There are 9 hidden switches. A switch that is on adds its own fixed numbers to the row, and there is some noise. The rows also spread widely along 10 directions, which tell nothing about the answers.
In the rows, zero is written as 128.
Known rows, each followed by its switches (1 for on, 0 for off):
[101 125 148 171 162 105 123 115 135  81  76 164  89 165  87 159  64  79
 149  75 125  96 141 102 195  68 161 127 199 124  96 143] => 1 0 0 0 0 0 0 1 1
[134 117 143 144  67 100 143 136 133 105 125 114 102 153 111 122 136 187
 101 147  90 111 113 156 190 120 127 112 144 115 132 100] => 0 1 0 1 0 0 0 0 0
[111 104 145 151 123 110 114 124 112 141 102 162 113 160 117 107  97 124
 139 143 134 127 143 128 159  86 147 112 160 133 134  99] => 0 1 1 1 1 0 0 1 1
[137 151 174 114 112 117 157 156 115 140 152 135 115 127 139 109 160 110
 153 170  95 121 124 145 152 152 108 111 109  95 131 129] => 0 1 0 0 0 0 0 0 1
[140 106 119 140 107 123 104 116 140 126 122 140 129 141 136 104 108 165
 117 152 130 105 115 147 148 106 104 115 133 140 111 130] => 0 0 0 0 0 0 0 0 0
[150 158 150 109 134 121 136 133 131 103 161 148 147 113 154 130  92 101
 122 155 101 101  86 150 179 101  61 103 118 141  88 177] => 0 0 0 0 0 1 1 1 0
[115 133 134 156 132 123 113 108 127 121 117 137 100 150 103 120 106 128
 117 118 124 100 129 136 138  83 175 158 172 156 113 107] => 1 0 0 0 0 1 0 0 0
[131 147 122 146 123 127 152  92  87 127 149 122 121 146 125 116 116  97
 143 114  91 108 111 130 125  90 152 127 146 150 114 118] => 1 0 0 0 0 1 1 1 1
[122 125 134 151 133 132 150 124  90 124 130 136 100 175 129 121 106 125
 132 108  99 112 132 114 112  90 137 114 174 140 122  98] => 0 0 0 0 0 1 1 1 1
[152 129 132 115 113 130 150 119  91 152 160 131 143 139 155  94 147 116
 155 160  93 126 105 135 114 129  92  96 109 111 120 121] => 0 0 0 0 1 1 0 1 1
[147 138 121 128 102 122 140 105  81 164 169 125 136 127 149  73 162 119
 165 168  99 121 102 160 102 129 120 114  99 138 126 110] => 1 1 1 0 1 0 1 0 1
[120 132 128 154  94 141 148 106 104 133 152 127 121 130 130 119  98 136
 100 149  95 105 122 129 140  96 138 128 144 157 114 134] => 0 1 0 1 0 1 0 1 0
[136 111 130 136 110 152 142 110 111 160 146 136 166 117 136 121  90 118
 100 167 114 131 131 113 140 107 122 103 119 135 114 178] => 0 1 1 0 0 1 0 0 0
[138 125 143 129  94 112 134 120 109 141 141 130 126 147 122  98 165 139
 144 150  93 126 111 137 144 133 133 119 127 101 122 103] => 0 0 0 1 1 1 0 0 1
[143 127 145 119 105 116 123 119 109 143 139 130 159 137 132 110 108 117
 114 167 118 130 118 153 177  84 135 105 107 140 140 121] => 0 1 0 1 0 1 1 0 0
[128 140 159 120  90 140 177 152 108 155 157 111 106 145 133 102 159 148
  96 169  81 145 144 134 124 152 164 124 127 111 171  76] => 1 0 0 0 0 0 1 0 0
[104 120 155 153 105 144 128 125 149 158 134 163 113  98 133 101 108 144
  97 190 115 117 142 124 138 138 139 148 155 141 113 149] => 1 1 1 0 0 0 0 1 0
[113 159 151 148 119 116 143 134 100 101 140 134  80 137 127 113 111  88
 161 139 108  84 120 160 162  96 130 125 125 140 102 127] => 0 1 0 1 1 0 0 0 1
[124 138 154 138 129 134 172 143 103 113 139 132  95 156 133 129 104 105
 127 128  87 117 137 118 148 112 125 103 149 121 130 120] => 1 0 0 0 0 0 1 1 0
[ 93 127 134 177 120 127 121  97 156 100 106 158 106 118  94 147  70 126
  93 114 111  91 123 110 179  90 160 159 196 157  71 169] => 0 0 1 0 0 1 0 1 1
[117 146 153 143 112 106 106 130 151 136 146 166 123 124 116 120 121 182
  84 156 108 113 105 134 150 115 132 169 191 156 115 114] => 1 1 0 1 0 1 0 1 0
[112 154 150 133 118 121 142 113 130 141 146 150 135 112 110 132 127 110
 100 139  87 132 114 116 156 124 178 156 163 133 121 132] => 1 0 0 0 1 1 1 1 1
[136 147 146 127 126 102 115 117 128 143 144 145 138 128 119 118 156 127
 137 143 105 128 110 139 145 130 152 149 145 130 131 122] => 1 1 0 0 0 0 1 0 0
[131 107 124 144 129 113  95 111 100 166 118 149 118 161 130  75 141 136
 170 149 144 121 130 150  97 101 146 128 140 144 136  80] => 0 1 1 0 1 0 0 0 1

New rows. What belongs after each?
[122 114 161 149 153 108 110 139 130 121 106 184 109 153 135 123 102 112
 165 128 123 108 133 114 146 110  95 107 175 115  97 143] => 0 1 0 0 0 0 1 1 1
[101 104 139 161 113 148  93 120 147 176 132 184 124 103 136  94 112 159
  98 183 130 120 146 113 102 137 158 158 166 150 111 146] => 1 1 0 0 1 0 1 0 0
[121 128 128 147  89 143 157 125 100 147 162 130 105 144 145 101 142 165
 106 152  76 126 128 118 100 142 138 129 151 137 134  97] => 0 0 0 1 1 0 1 1 0
[112 161 149 155  77 109 149 114 134 116 146 114  78 112 102 106 164 150
 122 153  81  93 109 168 156 140 167 169 147 140 110 106] => 1 1 1 0 0 0 0 0 1
[102 105 151 173 119 130 117 107  97 150 108 146  93 157 113  83 105 100
 158 148 134 106 158 135 132  82 172 131 149 135 118 100] => 1 1 1 1 0 1 0 0 1
[132 161 146 113 153 114 125 127 115 143 144 147 143 131 133 128 109  92
 133 144 127 126 120 139 149  94 139 137 134 155 143 126] => 0 1 0 0 0 0 0 1 0
[124 161 153 138 133 118 127 122  94 160 165 151 107 135 142  81 177 107
 187 151 107 111 123 135  89 145 130 155 135 125 116 111] => 1 1 0 1 0 0 0 0 1
[143 163 116 123 130 118 147  71  99 132 156 114 175 124 112 150 128  72
 128 107  82 134  98 117 156  96 178 140 129 148 122 152] => 0 0 0 0 0 1 1 1 0
[149 106 142 111 150  91  69 114 154 150  97 173 182 151 114 124 106 135
 118 143 151 147 112 129 180  82 130 124 157 127 139 117] => 0 0 0 0 0 1 0 1 0
[119 119 158 147 112 124 123 129 133 130 120 144 114 133 117 123 115 132
 111 152 107 111 133 133 156 112 152 130 155 129 115 132] => 0 1 0 0 0 1 1 0 0
[126 105 114 145 143 155 120 112 103 159 133 168 148 142 163 104  71 116
 130 143 136 122 139  99  99  95 101  99 144 153 112 155] => 0 0 0 0 0 0 1 1 1
[127 118 143 138 127 119 122 124 131 125 112 137 117 153 114 119 111 124
 127 133 126 120 135 135 162 103 145 123 143 128 126 119] => 0 0 1 0 0 0 0 0 0
[102 143 173 143 142 141 137 148 131 127 135 161  76 127 145 105 106 104
 131 163 113 103 149 134 129 125 129 145 154 145 108 127] => 0 0 1 0 0 0 1 1 0
[116 143 138 143 117 117 132 113 127 111 123 129 100 139 116 120  99 119
 111 133 111 106 123 150 167  85 166 139 152 159 131 100] => 1 0 0 0 0 0 1 1 0
[141 152 159 120 116 114 169 147  84 129 163 119 130 166 122 130 128 120
 117 132  83 136 116 133 158 102 133 103 138 121 149 102] => 1 1 0 1 0 1 1 0 0
[122 159 137 142 144 152 153 137  87 162 186 157 121 126 159 107 127 116
 141 142  99 112 126 104  63 141 104 135 152 149 105 153] => 1 1 0 0 0 0 1 0 1
[154 129 191 107 141 102 147 175 122 129 143 156 134 161 131 136 161 125
 147 145  83 140 116 116 155 152  80  90 150  67 125 135] => 0 1 0 0 0 1 1 0 0
[127 147 153 125 113 121 141 129 121 139 151 147 124 123 132 109 136 121
 121 157  90 123 109 136 143 126 135 131 144 126 119 117] => 1 0 0 0 1 1 1 1 1
[150 127 117 129 114 124 121 109 107 126 148 119 137 147 141 101 106 141
 119 145 118 109  99 162 137  82 107 109 122 164 112 117] => 0 0 1 0 0 1 1 0 0
[124 155 174 134 111 121 159 141 108 123 155 127  82 135 132 107 141 114
 134 160  79 103 121 157 137 120 138 134 144 132 126  95] => 1 1 0 0 0 1 1 1 0
[126 134 119 143 104 134 155 105  90 134 149 127 124 142 137 111 118 112
 138 135  96 119 120 124 136 111 134 112 127 132 121 125] => 0 0 0 1 1 0 0 1 1
[114 108 153 152 112 131 129 135 124 126 110 145  89 147 118 100 103 121
 129 153 121 102 140 141 154  99 142 115 145 116 112 110] => 1 0 0 0 1 1 0 0 1
[118 124 183 141  97 121 161 157 130 111 119 123  72 139 118 115 135 121
 131 167  94 106 146 153 181 135 133 109 127  97 126 118] => 0 1 1 0 0 0 0 0 0
[123  89 161 157  90  92 109 111 159 114  88 145 112 142  96 123 129 162
 115 149  97 117 120 143 198 112 153 125 174 110 114 112] => 0 1 1 0 0 1 1 1 0
[125 109 175 129 101 105 162 166 128 122 102 127  95 174 104 136 132 154
 103 145  93 141 150 129 186 119 154 100 163  89 173  72] => 0 1 0 0 0 0 0 1 0
[104 128 148 139 107 115 116 145 140 133 115 152 104 145 109 116 109 158
  88 148 130 127 137 135 167 105 168 145 163 139 142  91] => 0 0 0 1 1 0 0 0 1
[147 116 147 106 102 125 143 141 100 172 146 131 149 155 138  90 152 138
 123 174 109 163 132 132 144 133 133  96 104  95 174  87] => 1 0 0 1 1 0 0 0 0
[109 129 126 161 109 139 115 106 138 134 132 146 113 121 119 114 106 150
  99 138 119  96 125 123 124 110 152 159 167 158  93 141] => 0 0 0 0 0 1 0 0 1
[130  95 158 138 117 119 130 151 129 122 102 146 101 163 131 101 112 141
 141 152 126 115 141 139 163 115  95  84 138  98 121 115] => 0 0 1 0 0 0 0 0 1
[140 154 140 129 118 127 152 110 109 139 170 127 130 129 135 109 150 125
 131 146  80 118 101 132 119 133 115 138 141 133 110 129] => 1 0 1 0 0 1 0 1 0
[138 116 155 124 120 122 139 128 113 169 144 151 149 160 128 112 159 151
 122 146  92 159 130  96 119 146 129 123 161 100 142 106] => 0 0 1 1 0 1 0 1 0
[113 111 158 145 121 150 134 135 113 182 140 154 111 139 139  92 133 150
 111 176 113 133 155 112  81 132 148 142 166 136 138 100] => 0 1 1 0 0 1 0 1 0
[109 118 155 153 105 146 142 148 113 151 137 148  83 138 144  85 100 155
 109 179 116 100 144 139 107 107 121 123 159 145 126  93] => 1 1 0 0 0 1 0 1 1
[120 104 160 145 150 119 110 131 111 156 101 160 107 175 117 109 127 123
 149 136 130 128 156 115 112  97 162 131 179 123 144  80] => 0 1 0 0 0 1 0 1 0
[ 96 141 163 166 143 144 132 134 134 125 138 170  90 112 128 125  93 102
 126 146 111  95 145 115 133 126 135 149 171 147  82 178] => 1 1 1 0 0 0 1 0 0
[150 102 112 137 128 119 115 119 108 124 122 136 120 175 146  95  92 159
 137 135 133 110 112 150 127  78  80  91 143 153 125  96] => 0 0 1 0 0 0 0 1 0
[117 139 160 148 103 127 165 126 102 134 135 119  97 139 108 118 136 105
 135 143  89 111 136 132 149 118 168 128 141 112 127 115] => 1 1 0 0 0 1 0 0 1
